The same things were measured in two ways. Each way mixes the same 10 hidden numbers, adds some noise and spreads widely along 6 directions of its own, which tell nothing about the thing.
In the rows, 128 means zero.
Some things both ways: the first way, then the second way.
[196  66 129 166  78  88 102 137 121  97 141 137 113 132 125 174  70 163]
[113 109  65 114 147 122 146  91  73 110  80  84 160  87 172 150 107 170
 154 176 186 107 151 128 127]

[143 116 134 139 117  87 101 134  99 121 139 135 123 155 139 137 133 127]
[145 118  75 115 126 128 134 113  88 107 154 104 142 135 106 146 113 122
 158 118 119  83 103 112 109]

[149  60  83 117 108 185  97  83 163 130 118 121 106  63 127 160 179 111]
[145 142 135  98 124 122 129 154 128 103 150 133 109 168 123 128 135 101
 151  95 119 157 129 111 121]

[139 132 129 107 150 120 150 125 119 145 129  86 158 114 147  98 165 149]
[142  97 117 124 109 131 133 127  83 107 104 136 142 106 112 145 117 112
 125 133 146 152 175 104 150]

[155 166 135 177  99  81 159 214 108 118 135 175 232 171 152 106 110 169]
[126 140 148 123  99 114 157 143  96  92  89 155 151  61 132 170 126 133
 106 125 182 144 180 179 139]

[117  51 128 140  98 230 107  74 153 182 104  64  67  82 148 166 161 102]
[152 154  77 108 131 115 128 117  99 119 153 111 130 131 115 151 133 115
 167 123 141  80 119  70 133]

[158 125 149 114 120 126 157 140 134 114 124 149 165 116 140 103 161 139]
[138  97 109 124 123 136 132 106 109 111 107 116 147  97 130 139  77 145
 142 137 139 114 129 151 124]

[170  98 169  83 127  99 128 135 121  69 118 165 162 136 103 100 123 162]
[208 177 120 182 124  38 138 178 121 164 163 149 138 102 110 158 137 113
 119  78 131  51  84 169  95]

[137 126 122 181  96  74  69 164 116 116 138 161 128 157 156 142 121  99]
[121 112 109 128 122  89 171 166  14 144 128 146 167 112 103 158 160  69
 108 139 136 140 149 104 123]

[156 111 138 157 119 106 133 143 108 127 162 129 137 173 112 132 100 165]
[ 94 166 152  91  91 149 151 146 189  53 127 121 182 104 125 202 100 122
 171  39 111 202 132 172 168]

[141  81 124 112 113 125 125  84 156 114 131  87 139 131 112 118 117 126]
[135 148 107 138 125  92 156 123 120 133 145  97 153  90 108 145 113 137
 121 151 172  98 139 197 121]

[133  86 117 124 129 137  85 130 101 144 103  81 116 126 134 134 138 159]
[133 137 100 103 130 133 151 152  94 112 117 146 140 123 113 161 156  90
 155 112 133 152 169  66 143]

[178  52 163  88 116 181 137  98 137 130  39 142 117  85 142  93 198 161]
[126 169 145 136 112 103 132 161 156 158 141 114 169 102 118 197 136  91
 171  65 101  90  93 146 130]

[109 146 128  87 136 169 129  88 128 132  91 141 100  70 116 114 125 156]
[140 182 149 143 133  81 122 154  99 175 126 168 107 124 130 145 153  66
 121 123 139 119 144  79 135]

[162  89 158 200 107 150  96 159 135 122 149 123 117 137 162 121 122  88]
[134 113  98 145 110 132 150 126 107 109 117 129 172  88 106 187 119 120
 142  93 117 123 102 133 143]

[159 113 129 166 113 131 119 146 122 151 121 139 151 125 165  91 165 132]
[124 130 130 143 112 127 144 133 110 125 112 146 151  96 106 167 126 101
 114 114 133 133 141 158 129]

[143 134 137 112 117  99  97  95 112  88 109 142 113  85 133 114  91 151]
[ 97 105  88 129 136 148 131 106  83 129  91 126 147 107 123 136 111 121
 130 155 148 134 148 106 123]

[204  72 142 132  89 148 137 126 166 136 100 130  98  88 151 129 161 123]
[134 125 158 152 143 148  91 153 153 156  72 142 124 102 156 134  74 101
 124 145 174 112 167 162 143]

[120 170 173  88 149 131 162 113 114 174 114 142 113 121 113  67 139 172]
[124 115  95 152 133 106 142 117  80 147  92 124 173  73 133 163 103 122
 127 146 145 109 140 128 133]

[128 155 134 149 113 134 114 163 119 127 117 144 153 128 124 105  83 169]
[136 175 124 138 139 110 145 110 139 160 119 147 118  98 125 160 130 105
 133 142 139 103 145 119 130]

[ 97 154 126 113 104  95  79  91  89 105 114 128 129 110 126 129  80 156]
[ 99 172 119 131 127 117 135 140  87 127 126 161 130 110  90 132 148  86
  97 131 160 141 163 113 120]

[151 137 146 117 109 114 135 150 150 150 116 134 127 115 128 108 125 150]
[128  90  79 126 148 134 133 108 104 137  97  92 159  97 139 130  83 140
 153 167 153 114 157 124 123]

[129 118 101  70 101 125 107  86 100 178 137 123 128 103 106 132 166 183]
[144 157 131 114 122 100 138 156 113 110 144 149 115 133 108 127 157 110
 122 110 162 159 155 119 124]

[133 145 141 162 122 142 137 153 140 178 120 157 120 157 139  82 150 118]
[143 133 116 120 107 127 148 151 123 117 150 108 169 120 106 194 130  93
 165  86 107 104 109 144 139]

[149  53 111  95 126 141 105  83 101 126 118 105 114 119 114 157 184 165]
[166 173 150 124 131 104 144 205  80  97 119 212 117 140 128 142 126  61
 102  83 146 156 177 114 128]

[ 93 167 179  84 137 133 111 142 101 117 109 113 133 114 142 108 121 121]
[143 128 110 144  96 103 118 134 124 140 159 128 155  91  64 146 138 115
 145  82 117  97  99  88 123]

[133 119 127 126 129 144 102  97 121 131 116 116  92  98 138 121 120 127]
[ 85  98  97 114 131 133 153  83  70 156  94 106 147  97 133 162 138 119
 144 176 142 140 140  90 142]

Other things, the second way, with their names:
j_437: [115 102 119 125 117 124 136 120 126 125  95 115 163  67 125 146 110 155
 150 124 152 140 150 134 126]
j_320: [144 155 104 103 148 173 103 105 148  66 111 148  91 146 150 110  71 142
 143 116 162 125 137 122 124]
j_2: [113  98 107 122 113 145 146 163  61  61  87 159 172  94 123 159 123 128
 115  93 173 167 142 135 143]
j_113: [111 147 150 133 123 140 110 135 125 138 115 151 121 136 113 142 112  70
 117 122 131 153 146 113 151]
j_880: [120 117 120 139 105  54 163 128  37 120 106 127 179  46 119 139 119 153
  91 155 198 143 166 162 126]
j_774: [139 117  95  79 136 160 100 151 129  70 115 123 131 162 155 129 115 134
 202  69 126 139 126  65 113]
j_360: [126 137 133 111 156 133 118  99 129 179 100 129  75 140 160 118 118 104
 155 175 139 120 148  78 129]
j_942: [165 125 124 115  80 131 112 143 156  94 180  78 153 130  82 160 118 121
 169  78 142  90 107 163 150]
j_231: [128 101  87  94 157 167  98 121  98  94  91 116 116 150 172 109  94 144
 171 136 164 108 133  86 109]
j_651: [167 148 100 138 105  85 121 109  70 116 167  95 146 123 110 151 107 122
 131 123 140  48 104 153 112]
j_691: [118 142 156 129 128  97 163 138  81 163 108 155 128 104 138 156 132  84
 109 150 138 132 145 148 121]
j_397: [ 76 155 151 107 139  76 183 150  35 148  87 158 159  80 160 165 127  80
 105 166 175 192 182 108 162]
j_690: [155 162 173 133 100  79 116 182 176 145 156 130 139 114 105 144 134 101
 151  69 126 135 130 143 132]
j_444: [152 125 122 133 124 124 139 118 109 123 106 148 120 106 139 148 113 134
 131 124 136 105 130 142 113]
j_240: [117  91  72  67 142 156 154  98  67  72 102 104 134 126 151 122  98 154
 164 161 164 160 172  90 130]
j_210: [151 102 111 127  80 132 127 158 101  60 137 111 193 104  99 181 115 129
 153  51 128 123 120 152 138]
j_43: [ 75 116  99 105 124 120 156 121  64 120 109 100 184 110 142 179 126 107
 157 120 124 156 108 104 145]
j_450: [103 172 159 132 131 111 137 133 176 162 133 151 115 104 119 129 115 126
 132 107 119 118  97 174  77]
j_194: [155 190 118 140 104  79 123 157 105 109 141 162 139  87  88 144 160 111
 107  92 177 111 170 109 124]
j_857: [137 113  87 127 154 156 108  86 130 138 101 105 118 128 155 135  68 128
 168 149 124 100 118  92 133]
j_383: [107 146 170 132 164 114 122 129 104 197  72 177  85 133 168 118 109  60
 115 181 145 181 173  64 163]
j_596: [164 128 123 106  83 121 128 176  47  69 162 144 164 121  85 166 122  86
 129  74 141  76 128 136 119]
j_554: [134 136 108  73 154 148 138 164 141  94 121 128 134 153 154 132  99 112
 190 103 121 165 162  83 129]
j_734: [129 118  92 119 135 156 137 154 135  85 136 122 147 155 117 144 118 124
 158  73 101 135  98 154  89]
j_849: [ 95 171 127 123 115 118 148 116 131 118 126 139 145  96 101 162 135 104
 124 115 133 161 155 123 140]
j_250: [138 117  91 127 125 111 129  95  90 124 144 110 136 128 115 122  99 143
 141 128 106  80  95 141  71]
j_898: [153 100  74 117 143 118 139 135  58 106 100  96 159 120 158 142 114 133
 148 159 177 110 173 132 129]
j_411: [135 126 103  89 106 174 103 145 140  62 146 122 129 125  89 120 115 134
 163  95 184 113 139  98 143]
j_111: [130 145  88 134 133 110 123 118 105 137 118 120 141  89 115 134 134 139
 140 141 177  88 142 103 122]
j_302: [ 99 110 100 157 160 198 103  80 122 130  60 134 122 118 156 147  68 110
 117 168 150 108 129 152 138]
j_221: [126 126 120 120 112 107 122 120 123 140 122 108 147  96 120 145 124 130
 162 120 138 117 138 101 127]
j_119: [122 144  80 148 157 116 123  80 102 146  92 126 126  80 148 120  96 168
 122 175 181  62 135 145  83]
j_339: [128 159 120 148 153 165  80  91 159 142 106 159  80 124 129 104  71 123
 129 137 147  68 110 114 100]
j_616: [207 150 114 117  92  89 132 216  86  85 186 140 150 155  92 167 167  79
 151  39 129  91 122 111 128]
j_197: [132  95 135 104  79 145 115 121 126  79 115 106 163  91 127 176 101 143
 174  76 126 125 120 127 145]
j_235: [145 122 138 127  97  87 140 101 138 125 156  86 148 112 120 150 105 149
 150 113 108 115  99 190 111]
j_748: [163 156 123 128 100  80 128 145 107 114 168 109 143 129 117 166 142 113
 149  83 147 100  95 132 143]
j_15: [ 83  93 118 122 109 136 143  85  58 140  91 108 151  79 120 145 114 122
 114 193 177 132 164 132 150]
j_308: [145 134  98 161 109 114 119 163 115 112 132 139 163  76  66 128 120 130
 103 107 192  98 151 153 117]
j_636: [ 94 115 117 107 108 128 155 113  82 103 106 115 153  90 128 150 143 146
 128 139 161 143 149 156 109]
j_727: [127 144 114 114 116 124 149 126 131 115 147 122 138 143 110 169 152 101
 156  95 105 162 117  98 147]
j_756: [135 124  79 155 168 147 121 163 113 119  97 180 129 114 108 104  92 117
 111 119 163 132 135 110 106]
j_239: [170 124  90 120 104  86 150 138 107 109 170  84 165 121  95 163 139 134
 165  97 126 101 116 130 127]
j_671: [109 129 163 102 137 101 148  96 120 197  95 126 103 122 169 158 134  85
 163 165 109 193 156  52 179]
j_238: [143 155 133 112 107  94 132 123 107  88 102 132 150 104 172 185 120 132
 163  73 133 165 127  89 169]
j_399: [134 148 113 137 142  83 144 102  87 190 126  98 117 109 141 142 151 119
 129 191 164  65 139 145 107]
j_394: [200 156  87 126 140 109 118 127  93  75 121 156 106 125 154 130 101 148
 137 107 172  88 138 105 119]
j_122: [138 117  90 107 138 167 125 130 119  83 100 136 124 122 137 135 110 141
 152 123 167 134 154  99 135]
j_844: [ 97 105 120 154 142  87 171 128 101 155  80 135 159  64 137 122 128 163
  96 166 171 169 154 193  90]
j_641: [ 96 114 106 118 139 151 132 108  91 118  99 133 136 104 132 128  97 129
 132 151 151 122 138 126 113]
j_766: [165 101 127 136  91 102 103 136  82  79 108 127 145  85 128 113 109 180
 112 111 202  98 147 173 101]
j_926: [133 184 138 151 129 140 104 151 214 111 121 149 137 108 123 157  94 123
 147  56 127 113 110 173 118]
j_489: [103 136 158 117  91  95 132 119 119 144 131 113 151  75 102 144 119 121
 130 135 157 132 156 139 139]
j_669: [103 126 106 149 154 134 121  93 114 146  98 136 108 130 137 113 108 128
 110 159 147 137 115 138 105]
j_10: [130 133 149 120  97 107 159 109  86 135 142 138 128 112 106 172 144  94
 116 129 122 136 119 142 145]
j_276: [145 113  62 122 167 137 128  42 114 147 108  90  95 116 155 115  81 161
 155 209 158  81 136 100 124]
j_325: [118 135  92 158 125 117 146 159  89 119 115 159 168  96  93 159 152 109
 109  91 140 140 123 131 113]
j_761: [123  83 137 116 103 125 147 172  56  59  95 156 168 108 130 137  96 121
 107  97 159 205 157 149 142]
j_881: [114 101 120 121  74 110 130 143 126  89 161  72 196  92  80 149 128 158
 148  78 142 111 101 202  99]
j_992: [152 187 151 135  84 122  88 157 215 107 190 100 142 146  83 167 127 101
 165  25  98  85  76 175 119]
j_791: [100 149 116 126 139 154 129 124 101 110 105 157 123 127 130 134 111 104
 110 135 148 133 141 137 108]
j_652: [150 118  96 115 136 164  83 126 115  74  87 126 112 118 164 107  91 175
 146 131 208  62 146 151  92]
j_441: [140 164 107 133 149 139 111 142 132 111 124 164 104 147 117 108 116 101
 119 113 144 128 150 118 103]
j_962: [175 113  85 137 134 118 126 141  78  96 115 139 138 110 119 119  98 138
 118 135 174  98 164 139 110]
j_193: [156 130 125 131  94 115 103 144 120 138 161 103 128 136  96 160 160  92
 157  98 148  91  98  94 160]
j_109: [104 129 126 138 138 139  99 152 146 108 100 120 149 126 137 114  86 131
 127 113 170 143 144 173 117]
j_428: [214 101  42  83 105 125 155 117  96  88 194  81 140 138  81 179 144 129
 218  92 101  75 102  33 157]
j_879: [106 173 141 123 145 129  99 155 199 152 116 146 110 132 129 122 135 107
 167  89 136 161 133  75 135]
j_214: [146 111 126 177 102  85 146 178  81 122 109 158 186  57  87 146 121 120
  83 101 173 128 148 177 127]
j_896: [134  97  95 102 105 135 167 139  89  49 124 124 185  91 100 157  89 148
 138  98 138 157 150 159 126]
j_657: [125 102  76 110 144 179 101 116 115 102  98 107 140 122 136 127  86 134
 169 144 161  88 152 106 120]
j_814: [166 181 185 119  92  89 100 146 111 121 141 165  98 139 135 151 138  77
 128  83 136 124 137  86 154]
j_982: [117 202 175 108 145  91 133 114 146 160 107 145  92 112 184 140  96 112
 136 156 160 124 154 145 132]
j_785: [120 137  91  89 137 143 149  64 140 134 155  72 120 132 126 165 101 127
 187 158 116 101 101 111 149]
j_764: [104 133 118 128 112  94 118 103  78 168 145 111 132  96  86 110 136 117
 121 166 165  87 137 101 104]
j_170: [124 145 140 107  89  94 104 181 135  99 141 111 166 138 113 150 179 108
 172  47 138 177 150  91 144]
j_163: [114 135  76 152 153 134 109  59 117 145 104 109 116  94 127 104  89 166
 115 186 177  63 121 153  84]

Some of these things the first way, each followed by its name:
[158 142 134 143  70  78  97 141  75 112 121 167 176 105 145 119  90 210] => j_849
[128 110 140 134 118 136 113 144 124 143 120 118 118 133 126 142 117 144] => j_119
[115 136 139 101 127 143 124 119 123 141 128 121 122 125 110 114 111 147] => j_122
[ 76 221 131 111 132  79 135 166 111 188 141 164 165 166 111  82 124 165] => j_441
[112 103 173  98 102 127  77 122 143  87 124 119 122 118 120 130  99 100] => j_756
[ 75 181 144  43 144  94 123  82  90  93  92 104 127 106 125 128 107 142] => j_764
[ 48 184 135 152 169 109 118 172 114 132 153  57 140 184 120 143  40 119] => j_194
[147 103 150 150 126 155 137 138 160 131 131 109 105 119 143 132 133  99] => j_857
[146 117 118 173 101 121 158 179 160  72 134 157 180 150 118 179  79 130] => j_982
[127 149 132 127  99 101 130 122 100 118 168 153 136 143 107 157  93 162] => j_320
[ 28 231 164  99 178 141 159 146 150 121 115 105 140 152 100  90  35 110] => j_111
[145 111 127 157 115 117 141  89 126 134 147 126 103 129 147 142 134 113] => j_651
[146 120 121  91 103 108  94  93  72 137 145  98  66 117 115 182 115 164] => j_489
[172  73 115 137 138  77 124 121 145 104 137  86 115 158 116 143 101 134] => j_898
[ 89 176 153 109 142 190 145 147 127 144 118 114 151 120 124  85 114 133] => j_428
[133 145 122  56 149 123 143 110 121 114  91 137 135  96 102 110 142 172] => j_360
[121 116 137 131 106 147 119 128 130 157 111 139 123 119 148 131 169 116] => j_641
[106 152 159  91 123 113 185 136 141 131 129 127 209 126 132 109 141 147] => j_880
[123 158 119 174  98 132 117 116 123 167 152 127  92 117 161 136 115 100] => j_15
[119 108 156 144 134 106 108 129 125  83 162 110 124 166 131 146  93  80] => j_2
[181  42 145 138  87 202 105 111 161 134  93 129 101  69 139 125 156 142] => j_926
[129 122 137 129 113  89 120 121 109 109 104 148 177 141 147 104 143 139] => j_791
[138 158 137 103  89 138 147 130 149 189 102 190 147  86 147  85 193 142] => j_881
[ 85 160 157 125 132  75 162 158 125 104 140 131 183 207 110 143  86 126] => j_397
[146  96 148 128 136 140 123 172 157  73 104  98 162 106 143 134 108 115] => j_437
[129  66 152 101 111 158  99 153 183  71  78  84 156  84 144 154 108  96] => j_879
[142 100 162 169 151 151 201 176 155 121 148 103 189 150 146 141 135 123] => j_238
[143 138 166  78 168  81 154  54  75 172 141 105  80 170 117  56 166 155] => j_302
[186  64 108 196   5 251 104  84 184 160  99 180 106   4 169 141 152 128] => j_785
[148  97 134  99 130 129 127 151 157  97 119 101 142 121 123 147 136 115] => j_690
[121 114 128 152 133 136 123 177 178 173 109 162 167 154 145  81 202  89] => j_734
[ 79 173 139 126 158 153 158 197 163 185 114 148 129 155 117 127 152 106] => j_774
[ 89 185 130  99 158 165 175 122 162 141 103 155 111 111 100 112 111 124] => j_652
[111 212 118 119 157  25 114 175  93 136 166 134  98 172  96 149  41 164] => j_170
[112 198 135 144 114 119 138 158 134 116 146 192 170 126 112  97  86 151] => j_896
[125 119 139 113 165 123 178 148 155 107 145  84 169 145 143 144 152  88] => j_766
[166 124 165 101  77 143 124 109 128 144 115 170 141  67 146  90 161 160] => j_214
[126 136 132 149 104 174 163 146 169 202 138 115 154 111 144 110 163 128] => j_276
